The same things were measured in two ways. Each way mixes the same 10 hidden numbers, adds some noise and spreads widely along 5 directions of its own, which tell nothing about the thing.
In the rows, zero is written as 128.
Some things both ways: the first way, then the second way.
[150  84 132 168 140  99 120 122 166 113 109 129 144 130 168]
[124 141 129 168 127 108 112 169 120 104 114 126 174  99 140 186]

[108 143 134  97 157 210 146 132 122 147 180 181 146  86  81]
[120 122 112 124  99 135 150 148  89 138 102 136  73 168 138  56]

[137 103 119 155 137 143 121 135 188  95 143 137 117 127 119]
[129 114 171 123 124 104 135 131 129 131 118 107 111 141 105 125]

[171 148 121 134 105  98 152 211  87 132  93  69 154 132  94]
[150 112 192 116 126 113 227 161 172 135 117  96  69 141  87  58]

[131 149 129 152 108 113 112  95 138 129 125 138  88  85 103]
[133 129 152 109 133 169 182 143 131 128 145 129 116 132 103  98]

[168 119 103 136 168  96 148 126 165 127 118 104 161 107 129]
[152 102 152 128 135 162 180 155 148 105 179 143  70 145 113  17]

[119 123 164 131  90  54 135 165 140  74  73  80 138 201 164]
[157 160 173 126 157 168 179 176  92 112 133 137 131 111 105 105]

[113 159 150 118 130 119 106 100 109 141 127 122 138 149 147]
[157 163 163 108 141 113 104 160 112 147 116 143 136 117 128 148]

[150 125 120 137 141 163 135 124 153 110 106 132 138 122 116]
[146 168 160 138 133 114 103 139 100 136  95 111 173 115 112 168]

[125 110 159 126 127 116 154 127 120 144 125  99 152 158 142]
[119 106 106 125 142 136 158 158 149 144 117 116 109 113 159 120]

[ 79 174 151  98 108 153 152 112  54 138 161 147 106  97  68]
[139 109 154  92 123 185 150 152 139 103 196 119 155 122 145 166]

[ 96 135 180 139  98 135 122 112  79 126  96 113 107 163 128]
[ 95  82 107 141 135 117 139  93 175 165 155 118 129 140 119 107]

[191  65  78 175 191 159 134  76 224 134 138 142 164  76 138]
[152 121 149 141 168 150 119 155 136 117 185 134 159 130 122 108]

[153 127 118 139 108 100 137 145 116  97 100 110 131 117 128]
[141 149 157 136 129 152 157 128 120 122 146 117 155 122 113 132]

[114 103 136 170 104 185  86  91 213 136 136 165 114  96 111]
[114 141 102 136 146 122 170 119 124 166 138 139 108 167 113  77]

[120  80  99 111 195 201 206 112 119 185 147 117 175 114  60]
[112  79 122 136 110 111  99 146 204  71 192 133 146 130 144 177]

[166 153 134 138 152 132 139 145 118 132 141 127 148 122 101]
[135 106 145 130 112 114 108 131 146 107 151 110 152 145 125 140]

[ 80  65 134 139 128 210 149  94 158  99 123 183 107 131  96]
[ 91 116  91 171 125 190  98 133 100  69 181 148 227 112 133 193]

[124  99 161 111 131  86 151 101 118 133 125  87 153 133 137]
[130 100 146 142 119  87 102 123 192  98 123  93 113 115 142 169]

[130 124  85 140 103 100 106 131 135 131 119 150 141 193 141]
[ 70  97 131 157  88  72 102  75 155 166 120 151  92 156 152  94]

[135 131 139 107  99 144 139 158 123 105 115 105 140 154 105]
[149 130 128 124 115 151 118 109 145  86 141  96 159 123 117 175]

[142 104 194 172 149 121 140 141 160 115 133 137 128 151 158]
[108 112 114 130 129 138 181 175  96 160  99 125 114 158 104  65]

[157 153 119 160 127  78 106 200  71 131 127  79 133 198 159]
[102 112 107 107 145 174 172 179 133 149 156 167 119 115 135 117]

[106 111 187 151 134 139 125 119 155  96 148 139  94 125 144]
[131 156 137 105 108 114 141 137  93 142  88 106 132 154  83 142]

[103 122 185 144 111 107 134 127 113 117 129 122 110 136 142]
[125 129 125 133 129 121 139 171 126 117 101 109 163 105 146 206]

Other things, the second way, with their names:
<1305>: [147 155 183 118 144 122 165 163 124 155 131 135 101 121 129 114]
<277>: [120 136 124 126 108  64 109 107 178 148 111 119 119 140 129 145]
<395>: [168 164 141 127 156 151 126 192 103 104 153 135 179 119 123 162]
<329>: [161 109 157 119 133 188 172 166 133  81 185 124 145 130 115  93]
<843>: [101 130 115 141 121 113 134 146 107 159 133 150 141 135 156 131]
<1187>: [ 77  82 112 138 145 151 167 133 133 162 138 174  69 127 149  55]
<1306>: [134  52 170 183 204  85 138 128 181 175 134  90  90  99 149  69]
<1208>: [128 119 153 163 138 127 145 128 129 137 135 119 153 135 135  89]
<977>: [106 161  89 127 101 142 147 141 121 105 151 143 150 161 133 157]
<1235>: [ 82 108  71 169 153 183 157 118 129 122 177 143 159 113 173 141]
<407>: [113 110 136 116 105 111 132  87 136 159 140 127  66 168 128  67]
<688>: [161 119 166  98 114  80  68  86 175 133 125  89 135 145  87 145]
<1026>: [137 124 128 112 103 106 178 164 140 139 114 103 137 164 107  99]
<103>: [145 106 174 125 112  98 120 142 142 139 107 108 132 123 109 129]
<419>: [191 181 179 112 110 142 140 159  95  84 145 119 174 136 102 145]
<1045>: [115  91 113 157 120  76 111 111 172 127 149 131  97 138 167 109]
<868>: [122 146 126 144 117 117 103 112 118 118 130 116 162 152 116 143]
<18>: [135 147 144 118 114 128 124 135 146  86 160 156 132 134 119 148]
<343>: [114 133 147 140  82 124  99  62  98 122 128 121 139 160 141 126]
<528>: [154 152 129 100 116 182 152 191  87  83 155 151 140 149 116 122]
<1302>: [107  90 141 146 136 108 147  88 141 165 126 124  76 140 145  60]
<913>: [140 172 134 111 122 139 150 149 143 106 150 137 148 127 108 172]
<97>: [160 156 169  91 143 172 161 169  98 138 152 155 102 121 111 103]
<1096>: [122 122 143 130 136 147 146 128 146 121 160 162 103 136 121  83]
<299>: [118 129 112 153 161 158 128 151  91 140 147 141 180 134 110 125]
<162>: [ 90  94 119 158 131  96 144 118 151 165  92 110 131 121 115 112]
<1102>: [ 83  70  97 157 149 171 117 116 136 120 172 153 124 115 143  92]
<815>: [129 118 150 133 122 161 146 149 126 109 163 141 137 140 118  89]
<42>: [174 145 171 107 126 138 119 180 136  95 147 123 164 112 110 170]
<273>: [121 100 119 164 164 134 117 115 125 151 128 116 149 121 128 109]
<420>: [151 109 170 109 113 130 107 110 160 115 153 100 147 139  96 117]
<322>: [144  82 141 145 167 148 128 177 156 103 156 132 129 100 136 107]
<607>: [111 137 153 155 135 122 132 121 123 145 125 122 175 115 133 167]
<943>: [125 136 110 119 159 132 199 183 107 190 109 139  80 141 145  65]
<1147>: [ 64 152 109 161 105  86 149  90 104 184  84 146  95 160 131  94]
<1166>: [104 134  66 146 148 157 171 140 119 147 124 136 103 127 165 102]
<582>: [132 104 164 105  85 120 120  69 146 144 150 124  99 172 106  63]
<89>: [152 123 168 134 154 197 128 130  95  96 195 131 173 149  87  86]
<37>: [126 114 112 126 131 115 139 129 151 140 141 117 133 136 129 132]
<29>: [119 123 116 129 112 145 103 112 131  87 173 142 138 167 112 124]
<568>: [ 91 157  66 127 121 175 174 152 105 150 130 163 113 148 141  95]
<197>: [134 128 170 152 131  65 126 123 124 176 123 118 112 140 157 107]
<320>: [139 172  94 109  92 143 119 130 108  98 151 171 139 142 134 130]
<1326>: [117  82 174 185 180  52 123  83 132 235  40  82  53 108 158  46]
<853>: [130 165 178 148 112  83 153 111 112 156 110 125 118 147 102 106]
<604>: [ 91  96 132 186 100  52 104  84 141 143  98 102 131 159 141 114]
<445>: [ 74 130  85 119 115 198 168 113  79 156 151 169 135 156 128  88]
<218>: [147 170 150 133 166 183 186 203  83 120 145 169 122 105 146  97]
<1291>: [113 129 113 136 156 141 207 164 155 146 140 144  96 131 126  83]
<1124>: [144  89 148 125 118  60  96 106 181 137 127  99 122 145 120 139]
<319>: [106  59 166 134 107 136 119 119 164 113 154 118 118 110 136 124]
<1266>: [131 146 123 141 157 114 137 149 137 136 135 126 147 117 147 162]
<893>: [144 130 117 111 143 150 129 184 139 110 139 148 146 116 102 138]
<722>: [124  99 151 112 147 121 136 157 144 144  91 109  81 107 118 124]
<1088>: [177 155 156  91 132 152 131 145  84 139 142 117 174 151  79 120]
<713>: [115 149 104 129 127 143 165 146 108 147 151 133 172 139 135 156]
<635>: [151 154 159  99 107 113 130 176 141 106 139 119 175 128 123 216]
<485>: [130 107 121 127 143  96 129 130 171 156 135 115 123 136 149 124]
<298>: [129 116 126 128 125 160 130 160 105 106 151 135 165 124 141 154]
<374>: [113 125 130 138 114 109 121 175  99 124 117 138 149 121 152 162]
<1316>: [132 146 112 140 118 128 116 140 138  90 149 140 131 134 138 166]
<62>: [114 134  97 119 119 149 129 118  98 143 111 119 157 151 120 137]
<499>: [111 135 113 137 123  91  90  98 139 146 106 130 128 130 138 155]
<926>: [123 107 146 137 114 150 104 117 137  98 148 136 140 115 110 119]
<394>: [148 135 140 128 127  98 108 118 147 122 118 112 114 125 128 132]
<433>: [153  79 158  95 101 139 121 141 154  99 169 111 128 153 129 108]
<602>: [140 148 133 118 113 165 132 119 143  86 184 148 128 151  89  98]
<740>: [148  80 165 146 130  89 134 148 179 106 131  69 136 132 138 152]
<1220>: [123 163 155 132 125 191 180 121  85 131 135 143 167 138  81  92]
<701>: [116 148 109 141 128 146 153 132 109 135 150 156 140 165 113  74]
<554>: [110 120 118 150 156 181 150 146 108 135 160 144 151 120 128 105]
<1194>: [101 112 146 143 131 160 133 116  93 144 134 136 136 152 102  76]
<11>: [166  95 178 130 145  99 108 147 162 134 152  96 149 123 127 138]
<1337>: [140 189 123 145 119 109 111 127 110 132 125 161 139 122 119 131]
<412>: [135 145 112 120 139 118 134 167  91 170  98 136  98 131 145 103]
<1234>: [166  46 151 107 150 198 171 162 143 106 182 127  77 136 114   8]
<1293>: [132 129 132 130 103 112 132 117 139 111 130 116 117 162 122 109]
<328>: [ 82  73  86 168 140 135 119 127 159  90 145 147 106 111 131 123]
<990>: [128  55 144 119 161 129 181 157 167 176 148 103  89 135 145  62]
<612>: [150 143 172 151 147 107 125 148 144 113 132 116 141 124 111 136]
<852>: [133 131 138 114 102  61 130  82 166 171 111  98  90 174 122 102]
<1115>: [ 95 111 108 163 125 133 135 125 116 129  99 127 124 125 127 106]
<736>: [154 134 116 117 130 129  99 149 123 115 132 114 180 115 140 178]
<383>: [143 182 110 143 141 157 101 149  96 107 122 144 162 111 119 163]
<1214>: [108 116 136 138  84 116 100  79 119 121 131 123 120 147 134 128]
<434>: [148 111 172 131 148 106 133 161 146 137 119 105 151  98 134 167]
<357>: [127 164 164 125 115  77 158 147 105 175  66 126 116 128 135 136]
<1091>: [134 125 137 154 169 155 112 208  98 106 129 154 152  76 160 163]
<948>: [120  84 166 160 153  83 146 116 137 175 144 102 111 160 134  82]
<1336>: [107 131  86 130 108 156 109 135 132 104 156 158 158 136 131 153]
<1260>: [137  82 158 139 119 132 127 111 140 116 136  89 150 140 127 108]
<63>: [178 152 186 113 148 145 161 184 156 101 164 111 173 122 109 160]
<2>: [130 120 143 134 108 110 132 134 133 115 135 138 142 151  87 100]
<179>: [ 97 180 150 168  69   4  94  62 154 147  70  95 147 159 111 202]
<699>: [117 130 105 137 154 139 160 145 118 185 126 119 138 140 157 112]
<1087>: [134  60 124 159 191 197 174 181 151 110 192 134 130  96 158  79]
<309>: [ 92 112  89 121 132 149 168 149 106 166 141 167  88 165 121  48]
<362>: [139 133 133 112  81 115  99 129 114  92 135 106 174 148 131 198]
<213>: [127 133 121 149 159 170 145 181 111 111 143 154 149 102 132 118]
<1158>: [145 145 132 106 101  95 111 174 137 125 113 101 188 121 140 225]
<1253>: [130 150 142 144 120  72 124 129 139 155 128 130 137 148 128 146]
<355>: [137 136 136 114 111 117  90 137  97 140 118 103 208 141 108 195]
<667>: [158  97 186  96 151 120 131 157 188 139 154 113 144 129  97 133]
<1238>: [118 154 163 128 106  69 123  95 131 165  92 129  87 145 107 131]
<1048>: [117  84 146 171 135 120 134 155 149 114 139 106 142 121 142 111]
<920>: [121 160 111  93  81 136 159 119  79 169  89 128 133 169 107  96]
<553>: [ 76 126  36 138  87 136 104  68 111 134 136 140 123 174 173 130]
<900>: [151 164 165 119 155 130 145 123  93 176 133 142 112 145  97  77]
<432>: [135  86 182 138 114  89 119 149 182 105 156 117 113 117 105 121]
<1080>: [107  92 121 134 113 115 118 121 136 127 108 128  75 125 143  96]
<763>: [111 107 122 145 115 107 101  90 134 146 150 129 146 140 140 122]
<189>: [148 162 128 122 138 158 121 136  75 141 136 158 145 141  95  84]
<584>: [182 135 173 113 152 154 114 157 115 113 123  98 146  85 143 169]
<1133>: [139 117 154 132 134  82 119 150 140 142  91 124 103 120 116 111]
<1206>: [149 117 164 132 137 119 109 125 157 118 150 115 151 112 138 152]
<1139>: [ 64 114 103 165 107  98  99 103 112 148  95 132 127 129 159 162]
<1098>: [118 129 148 135 135 159 114 162  76 120 124 142 169 114 127 149]
<251>: [132 156 126 134 147 135 152 161 118 138 125 137 143 120 138 139]
<354>: [148 107 153 119 146 146 127 171 159  97 140 124 139 100 123 140]
<679>: [157 155 158 116 108 126 111 140  86 130  97 110 123 128 149 141]
<1123>: [ 97  77 107 157 139 115 120  80 133 164 140 124  97 156 161  63]
<619>: [171 168 176 129 126 116 150 152 149 114 145  97 166 133  89 141]
<1021>: [140 174 128  97 105 142 104 140 113 109 133 143 182 118 131 210]
<865>: [105 119 127 130 110 162 176 128 106 135 180 146 148 175 101  82]

Some of these things the first way, each followed by its name:
[157 136 116 170 180 113 124 161 137 113 149 137 130 108 152]	<374>
[101 103 165 104 153 163 144 145 110 125 152 118 175 165 166]	<412>
[123 135 106 132 106 115  96 132 131 111 134 115 118 119 115]	<1238>
[167 105 109 103 145 173 181 150 107 134 118 119 178 171 107]	<420>
[163 151  93 153 161  75 119 119 155 129 123  89 124  90 113]	<18>
[126  93 123 145 151 148 136 105 146 147 142 142 142 145 141]	<1336>
[108 147 129 111 165 171 133 137  93 123 136 123 139 123  97]	<1091>
[150 132 114 123 168 139 128 128 122 131 169 109 158  43  96]	<1316>
[157 139 104 153 146 174 122 115 148 135 123 149 126  76  80]	<1087>
[139 180 146 109  99 163 111 185 105  77 112 137 143 168  82]	<89>
[131 104 151 138 114 187 136 119 132 149 137 152 158 130 129]	<699>
[ 78 104 167 121  83 144 112 105 112 150 144 151 134 143 138]	<568>
[ 97 115 119 150 118 165 137  96 162 167 138 164 113 118  97]	<635>
[ 54  75 143 153  37 148  82  88 185 100 106 177  91 160 147]	<1235>
[141 115 134 133 169 136 156 134 122 101 135 125 136 151 126]	<1098>
[134 143  96  96 163 210 198 133 113 174 141 157 165 137  56]	<433>
[137 119 135 126 134 161 144 139 121 125 121 137 162 161 135]	<11>
[155 108 107 149 133 167 112 120 174 145 156 130 144  73 113]	<1166>
[ 71  87 145 139 124 215 153  72 168 155 111 159 113 118 100]	<37>
[129 162 150 147 112  95  75 110 136 112 116 114 110 146 159]	<499>
[144  94 117 144 159 111 146 105 157 133 132 127 145 133 163]	<42>
[169 134 122 161 196 146 129 110 125 158 132 110 126 100 129]	<893>
[130 135 195 164 129 110 154 118 132 152 109 152 124 123 152]	<1026>
[172 132 168 154 134  74 127 131 140 105 115 130 153 123 145]	<604>
[169  99 116 161 156 107 117 127 159 115 124 114 144 128 156]	<213>
[112 104 177 134 102 136 156 106 172 139 120 151 142 141 109]	<740>
[117 134 171 128 103 128 160 180 106 116 108 123 139 215 162]	<920>
[234 137  84 169 167  58 141 192 188  85 116  93 167 107 170]	<419>
[169 127 179 139 130 108 125 149 122  88 105  85 156 172 153]	<273>
[142  98 139 110 135 139 162 131 135 127  96  92 183 144 105]	<612>
[167 115 133 140 186 231 177 151 116 130 152 154 150 123 102]	<355>
[ 96 145 186 104 136 132 179 117  47 135  92  94 136 141 108]	<434>
[187 106 128 128 172 112 173 149  72 111 126  76 176 107 125]	<554>
[140 118 156 154 153  88 124 130 164 113 100  98 134 186 184]	<1133>
[187  73 109 188 137 124 133 151 165 119  99 119 135 167 156]	<162>
[121 120 129 150 106  98 117 139 142  84  98 126 124 116 144]	<853>
[183 149 136 157 182 104 113 111 142 103 122 113 131 106 167]	<189>
[152 128  91 141 139 124 101 122 137 104 133 146 113 126 126]	<926>
[130 118 116 149 153 143 138  82 145 116 119 151 119 101 136]	<763>
[134 129 177  87 138  73 173 131 106 103 140 102 179 153 173]	<679>
[199 152 130 146 128 103 135 122 146 119 130 151 137 103 110]	<1260>
[151 104 158 162 177  73 164 124 135 109  84  99 139 158 182]	<2>
[122 131 147 177  87 109  84  90 208 131  99 170 114 150 148]	<701>
[ 76 131 134 128 117 141 121  90 155 139 107 147 126 130 123]	<1045>
[219 147  90 174 161  99 114 218 164  89 174 129 146 131 155]	<362>
[154 119  64 111 164 162 158 122 106 149 150 117 164  47  80]	<1305>
[131 136 129  93 131 144 132 117 112 105 153 129 145 105 130]	<584>
[172 119 114 162 166 109 108  97 169 131 132 134 136 106 153]	<322>
[123 110 136 148 150 165 135 104 171 136 117 136 133 151 138]	<1124>
[119 124 130 109 137 128 135 109 122 120 162 134 143 109 134]	<407>
[163 112  55 133 156 143 148 146 104 118 155 144 128 112  99]	<319>
[107 117 143 143 149 133 106 123 147 100 121  98  98 131 104]	<328>
[125 128 108 135 133 163 120 131 147 116 139 163 157  93 123]	<197>
[180 123  94 121 138 119 151 173 113 116 106  88 180 167 133]	<1206>
[178 127 118 123 165 158 120 110 126 138 156 114 155 120 128]	<688>
[105 136 149 142  67 109 109 126 105 101  87 142 110 156 128]	<607>
[199 179  85 148 191  95 136 145  76 147 145  67 134  83  74]	<1187>
[142 126  90 144  96 113  84 174 163  68 154 163 121 155 155]	<1214>
[185 114 109 158 102 110 131 146 171 120  85 147 169 157 145]	<1208>
[147  69 118 158 111 104 123 110 163 112 116 118 143  89 139]	<179>
[114 127 136 140 195 202 156 108 114 155 159 132 121  79  82]	<309>
[126 166  94 136 112 203 128 162  95 132 141 154 105 126  50]	<445>
